Each new row is followed by its nearest point in the smallest flat space through zero that holds the last named rows.

Z_584 (3 x 13)
[[-0.27  0.63 -0.94  0.07  0.22  2.24 -2.60  0.45 -3.30  0.01  0.69  0.93
  -1.25]
 [-3.51  1.37  0.05  0.44 -0.34 -0.29 -5.10 -0.68 -0.87  1.61  1.33 -4.45
   0.60]
 [-1.29  2.09  1.00  0.89  0.58 -1.70 -1.58 -1.54 -0.67 -0.19  3.20 -2.85
   2.10]]
New rows:
[ 0.22  2.85  1.27  2.31  0.11 -1.44 -1.20 -1.37  1.68 -1.70 -0.20  1.75
 -0.35]	[ 0.30  0.57  0.43  0.28  0.33 -0.70  0.59 -0.51 -0.04 -0.48  1.06 -0.16
  0.78]
[-2.65  0.08 -0.40  2.33 -0.19  3.22 -0.76  0.33  2.13 -0.42  0.87 -0.30
 -1.25]	[-0.84 -0.17 -0.33 -0.13 -0.30  0.51 -1.37  0.27 -0.18  0.63 -0.54 -0.64
 -0.50]
[ 1.32 -0.08  0.06 -0.21  1.12  0.88  2.50  0.68 -0.95 -1.10  0.68 -0.58
 -1.67]	[ 1.13  0.01 -0.02  0.02  0.31  0.27  1.20  0.06 -0.52 -0.71  0.28  1.46
 -0.09]

Z_169 (3 x 13)
[[ 0.86 -1.67  2.94 -4.54  1.33  2.92  4.00  3.34 -1.04 -2.39  2.63 -2.01
  -1.77]
 [-0.31 -2.50 -3.36  0.59 -1.25  4.83  3.44  0.34  0.23  0.10 -1.61  0.44
   1.44]
 [ 3.13 -2.34  2.53  0.18  1.20 -0.87  2.04  4.38  1.79 -2.66  0.75 -1.46
  -1.06]]
New rows:
[-1.05  0.99 -0.01  0.21 -0.60 -3.00  0.13  0.28  0.07 -0.53 -0.04  0.58
 -1.85]	[ 0.19  0.70  0.80  0.26  0.29 -1.64 -1.19 -0.14  0.13  0.04  0.25 -0.02
 -0.30]
[ 1.78 -0.15 -0.12  0.00  0.48  0.07  0.18 -2.01 -0.29  0.94 -1.35  0.67
  2.30]	[-0.27  0.03 -0.95  0.79 -0.40  0.15 -0.28 -0.63  0.14  0.47 -0.64  0.42
  0.49]
[ 0.85  0.15 -0.56  0.30  0.24 -1.05  0.83  1.95  0.37 -0.39  0.56  1.20
  0.39]	[ 0.80 -0.58  0.28  0.58  0.15 -0.41  0.26  0.90  0.64 -0.49 -0.14 -0.18
 -0.06]

Z_324 (3 x 13)
[[ 0.69 -0.20  1.99 -6.02  0.08  1.21 -2.98 -2.98 -3.83  0.75  2.52 -0.65
   2.08]
 [ 0.27 -1.00 -3.03  0.78 -2.26  2.65 -1.48 -5.33 -2.61 -2.18 -0.43  0.52
   1.65]
 [-0.50 -1.65 -2.80 -0.64 -3.63 -1.05 -4.14 -3.85  0.91  2.26  0.13 -1.18
  -2.06]]
New rows:
[-2.26 -0.30  3.53  0.11  1.01  3.18  0.30 -0.57 -0.40  1.96  2.08  1.31
  3.02]	[ 0.40  0.47  1.51 -1.70  1.20  0.84  0.42  0.19 -1.64 -0.61  0.75  0.21
  1.44]
[ 0.19  1.26 -2.16  0.47 -2.26 -2.50 -4.27 -2.44 -2.61  0.17 -0.59 -4.27
  4.14]	[ 0.04 -0.90 -1.44 -1.22 -1.90  0.64 -2.47 -3.47 -1.20  0.32  0.43 -0.40
  0.17]
[ 1.43 -0.43  1.01  0.41  1.74 -0.32 -0.01  1.14  4.19 -3.29 -0.84  0.34
  1.72]	[ 0.00  0.48  0.40  1.26  0.95  0.00  1.64  1.62  0.51 -0.68 -0.49  0.42
  0.12]
[ 0.12  2.71 -2.27  2.94 -0.14 -1.45  0.32  0.81  2.06 -1.21  1.74 -0.62
  1.01]	[-0.22  0.02 -0.90  2.24 -0.14 -0.23  1.03  0.75  1.18 -0.46 -0.94  0.29
 -0.60]
[-0.28 -0.04  0.21  0.47  0.39 -0.09 -1.68  2.24 -2.10 -3.80 -2.63 -0.05
 -1.56]	[ 0.07  0.21 -0.09  0.89  0.40  0.47  0.94  0.32 -0.16 -0.86 -0.36  0.39
  0.44]

Z_469 (3 x 13)
[[ 2.08  0.16  1.63 -3.86  3.10 -2.21 -6.10  1.65 -2.75  3.47 -0.83 -3.69
  -1.02]
 [ 1.36 -1.53 -0.25  1.70 -0.59 -2.69 -2.61 -1.91 -3.15 -1.60 -0.89 -0.01
  -0.47]
 [ 3.61 -1.43 -1.36  0.58  4.14 -1.99 -2.50 -0.01 -4.64 -2.96  0.12 -0.68
   1.30]]
New rows:
[ 0.96  0.17  1.14  3.18 -1.00  1.29 -1.92  1.18 -0.09 -0.49  1.00  0.64
  0.79]	[ 0.11 -0.30 -0.21  0.64 -0.31 -0.31  0.04 -0.48 -0.38 -0.63 -0.08  0.31
  0.03]
[-1.54 -0.27 -0.20  0.14  0.10 -0.18  0.06  0.12 -1.37 -1.13 -0.73  0.12
  0.78]	[ 0.24 -0.27 -0.26  0.51  0.03 -0.22  0.06 -0.31 -0.43 -0.66  0.00  0.24
  0.15]
[ 1.82  0.74 -1.09  0.87  2.90 -0.37 -4.27 -0.98  1.60  0.79 -0.28 -0.82
 -0.45]	[ 1.06 -0.16  0.24 -0.95  1.41 -0.86 -1.97  0.44 -1.38  0.51 -0.20 -1.08
 -0.09]
[ 2.06 -2.72 -0.47 -0.11 -1.75 -1.69 -1.60  0.01 -2.23  2.08  0.82 -0.56
 -4.27]	[ 0.32 -0.62  0.78  0.01 -1.11 -2.00 -2.87 -1.02 -1.53  0.84 -0.98 -0.81
 -1.14]

Z_809 (3 x 13)
[[ 1.92 -0.85 -0.91  1.79  0.78 -0.64  0.64 -1.64  2.27  0.14  1.28  0.93
  -1.48]
 [ 0.15  0.21  0.20  1.61  2.06  0.89 -1.38 -1.70 -2.42  0.29 -0.73  0.68
   0.97]
 [ 5.08  2.61 -1.22 -5.42 -2.30  1.81  1.78 -2.17  0.36  0.03 -1.42 -2.64
  -0.28]]
New rows:
[-0.23 -1.72 -0.73  3.01 -1.77 -0.28  2.48  1.93 -2.42  2.66 -2.64  0.28
  0.15]	[-1.27 -0.28  0.40  0.60  0.27 -0.17 -0.46  0.68 -0.56 -0.03 -0.03  0.28
  0.36]
[ 1.61 -1.72  1.06  1.64  3.17 -2.19 -0.42  1.43 -0.64 -1.05  1.65  0.22
  2.10]	[-0.77 -0.78  0.14  2.16  1.27 -0.37 -0.64 -0.28 -0.18  0.10  0.46  1.04
 -0.03]
[-3.69  0.15  1.84  0.66 -1.33 -0.07 -1.96 -3.66  1.29 -1.06 -2.22 -1.06
 -0.84]	[-0.84 -0.10  0.31  0.44  0.33  0.02 -0.45  0.32 -0.69  0.00 -0.15  0.19
  0.39]
[-0.49 -0.97  1.59  1.61 -2.05  4.18 -0.27  1.80 -1.51 -2.42 -2.11  1.96
  1.74]	[-1.65  0.27  0.72 -0.08  0.28  0.39 -0.90  0.80 -1.95 -0.02 -0.77 -0.10
  1.13]

Z_762 (3 x 13)
[[-0.71 -2.10 -4.00 -1.66 -2.87  1.09  2.16  0.62 -0.32  1.66  1.79 -1.67
  -4.51]
 [-1.46 -2.48  0.01 -0.48  3.56 -1.73  1.22  4.49 -0.35  1.58 -1.93  1.21
  -2.97]
 [-0.86 -0.69  0.65  1.25 -3.90  0.38  2.24 -0.55 -1.38 -1.58 -0.11 -0.90
  -0.78]]
New rows:
[-1.25  1.12 -1.56 -4.72 -1.92  1.36  0.52 -2.44 -0.58 -3.57  0.45 -2.81
  0.19]	[ 0.48  0.53 -1.38 -0.30 -2.91  1.27  0.18 -2.10  0.04 -0.27  1.61 -1.22
 -0.06]
[ 2.74 -2.87 -3.38  0.86 -0.25 -1.29  2.95  0.69 -0.85 -0.24 -0.24 -1.16
  1.97]	[-0.33 -0.61 -0.61 -0.14 -0.85  0.14  0.77  0.30 -0.27  0.16  0.19 -0.35
 -1.08]
[-0.77 -1.55  1.97  1.04 -0.85 -2.68  1.08  0.26 -1.76  2.52 -0.79 -0.30
 -0.85]	[-0.93 -1.07  0.87  0.68 -0.23 -0.63  1.36  1.42 -0.81 -0.41 -1.06  0.23
 -0.99]
[-1.92  0.18  1.10 -0.86 -0.49  0.77  0.17 -2.08 -2.93  0.46 -2.13 -0.73
 -2.33]	[-0.54 -0.61  0.20  0.43 -1.22 -0.03  1.09  0.32 -0.61 -0.43 -0.25 -0.25
 -0.74]

Z_539 (3 x 13)
[[ 2.06  0.40 -1.70  2.82  0.34 -0.42  0.80 -1.00 -1.76 -1.68  0.48  1.79
  -3.14]
 [ 2.13  0.57  0.56 -1.30 -2.92  0.12 -3.13  0.58 -2.19 -0.06  1.78  4.14
   1.14]
 [ 0.07  0.33  0.02  1.88  0.81 -0.08 -1.09  0.17  0.38 -1.60  0.07 -1.19
   1.67]]
New rows:
[ 2.44 -1.27 -0.66 -0.90 -0.64  1.55  1.35  0.94 -3.71 -0.36 -1.94  0.39
 -2.39]	[ 0.95 -0.04 -0.75 -0.14 -0.54 -0.13  1.02 -0.55 -1.14  0.40  0.23  1.81
 -2.56]
[ 1.53  0.02 -0.49 -1.19 -0.10  0.29 -1.12  0.31 -0.05  0.01 -0.31  3.05
  0.84]	[ 0.87  0.20  0.22 -0.73 -1.28  0.06 -1.15  0.21 -0.94  0.15  0.72  1.82
  0.27]
[-2.09 -2.73  0.09 -0.63  0.57 -0.08 -1.93  0.60 -0.24 -1.15  0.73  1.79
 -0.03]	[ 0.17  0.08  0.29 -0.43 -0.53  0.06 -0.75  0.23 -0.19  0.06  0.28  0.49
  0.68]

Z_731 (3 x 13)
[[-4.12  1.93 -1.01 -0.11 -2.90 -3.27  0.19 -2.50  0.85  2.39 -3.14 -0.02
  -1.24]
 [-0.68  3.54 -2.80 -0.88 -0.44 -2.58 -2.86 -3.29  0.78  0.01 -4.07  2.82
   1.44]
 [ 0.55 -2.75 -2.82 -0.10  0.83 -3.87  4.81  1.93 -0.40  0.79 -1.08 -0.27
  -0.46]]
New rows:
[-2.82  1.59 -0.32 -2.71  2.71  1.94  2.00  0.63  1.09  1.64  0.13  2.08
  0.81]	[-0.10  0.16 -0.20 -0.05 -0.06 -0.25 -0.06 -0.17  0.05  0.06 -0.27  0.13
  0.04]
[-2.31 -0.84  2.79 -1.63 -0.09 -1.26  2.87  0.26 -0.79  1.49  0.92  1.75
 -2.77]	[-1.71 -1.02  0.64  0.38 -1.19 -0.71  1.93  0.53  0.01  1.28  0.34 -1.44
 -1.39]
[-0.57 -1.03 -0.76  0.80  2.92 -2.61 -2.58  2.46  2.33 -1.32  2.92  1.84
  1.95]	[ 1.93 -0.30 -0.81 -0.23  1.44  0.22 -0.22  0.53 -0.24 -1.06  0.13  0.84
  0.99]
[-0.95  0.05 -1.98 -1.16  1.55 -1.48 -1.83  2.85  1.86  0.18  2.64  2.49
  2.62]	[ 1.53  0.02 -1.04 -0.28  1.16 -0.21 -0.31  0.17 -0.13 -0.84 -0.34  0.96
  0.94]
[ 1.99  0.86  0.36  0.88  2.09  1.13 -2.66  2.03 -1.09  2.58 -2.58  0.08
  1.96]	[ 1.33  0.61 -0.40 -0.25  0.92  0.61 -1.31 -0.26 -0.04 -0.96 -0.10  0.97
  0.99]

Z_865 (3 x 13)
[[ 0.19 -3.35  0.65 -1.15  2.36 -2.08  2.91 -0.42  4.62  0.57  0.72 -2.50
  -0.07]
 [-4.18 -1.58  1.80 -1.03  0.99 -0.35 -0.26 -1.51 -0.32 -1.10  1.08 -0.69
  -2.21]
 [-2.36 -0.53  0.89  3.10 -1.23  2.48 -0.85 -1.14 -0.58  0.29  0.16 -0.96
  -0.85]]
New rows:
[-0.87  0.03  1.45 -2.28  1.57  0.67  2.10  1.01 -4.53  1.58 -0.08  0.45
  3.06]	[ 0.01  0.88 -0.17 -1.39  0.12 -0.64 -0.55  0.29 -1.22 -0.59 -0.02  1.05
 -0.13]
[-0.82 -3.20 -0.34 -1.21  0.23  2.12 -3.44 -0.78  0.19 -0.31 -3.83 -3.40
 -1.33]	[-1.65 -0.92  0.75  0.95 -0.03  0.69 -0.02 -0.78  0.30  0.01  0.34 -0.83
 -0.73]
[-0.92  0.86 -1.01 -1.39 -0.06  1.18 -2.66 -3.23 -0.26  0.49  0.86 -0.72
  1.64]	[-0.83  0.33  0.22  0.16 -0.31  0.42 -0.61 -0.22 -0.92 -0.28  0.06  0.30
 -0.39]
[ 3.32 -1.27  0.52  2.17  2.99  1.77 -1.38 -1.10  0.88 -1.11 -0.34 -1.22
 -0.38]	[ 0.76 -0.59 -0.16  1.41 -0.22  0.58  0.62  0.01  1.27  0.75 -0.16 -0.88
  0.52]
[-0.45  0.67 -0.56  2.03  1.21 -0.04  0.24 -1.15 -0.57  0.87 -4.24 -0.16
  1.39]	[ 0.62  0.28 -0.29  1.30 -0.66  0.86 -0.12  0.12  0.02  0.46 -0.29 -0.13
  0.45]

Z_310 (3 x 13)
[[ 2.87 -0.89 -0.14  0.57 -0.91  1.65  1.09  0.89  0.76  1.44  0.74 -1.34
   1.25]
 [ 0.69 -0.04  3.59 -0.10 -0.68 -0.42  0.21 -1.95  0.27 -1.10 -0.02  0.03
   2.00]
 [ 1.10 -0.28  1.81  0.62 -0.06 -2.37 -1.36  1.71 -0.94 -2.33 -1.23 -1.73
   1.58]]
New rows:
[ 3.11 -0.45 -1.97 -2.83 -0.31 -0.93  0.90 -0.20 -2.03 -0.58  0.18  2.70
 -1.05]	[-0.17  0.01 -0.86 -0.02  0.12  0.32  0.10  0.26  0.04  0.44  0.12  0.11
 -0.50]
[-0.73  0.68  1.95 -1.04 -3.84  1.82 -0.78  1.44 -0.63  0.14 -0.86 -0.42
 -0.51]	[ 0.45 -0.11  0.62  0.07 -0.20  0.02  0.10 -0.15  0.09 -0.11  0.03 -0.20
  0.51]
[-0.97 -2.71  3.55 -0.55  1.86 -0.07  3.43  3.04 -1.76 -1.21  0.52 -1.32
 -0.25]	[ 0.83 -0.22  1.01  0.30 -0.19 -0.78 -0.39  0.61 -0.26 -0.85 -0.40 -0.84
  0.95]
[ 1.60 -1.29  1.46 -0.79 -2.10  2.26 -2.34 -0.45  0.67 -0.80  3.92  1.64
  0.50]	[ 1.04 -0.25  1.27 -0.05 -0.66  1.12  0.93 -1.26  0.71  0.67  0.65  0.09
  1.00]
[ 1.55 -0.56  1.28  0.89 -3.07 -0.53 -2.28  2.86 -1.05 -2.67  0.57  0.53
  1.05]	[ 1.41 -0.40  1.16  0.61 -0.20 -1.47 -0.84  1.63 -0.59 -1.44 -0.80 -1.62
  1.37]
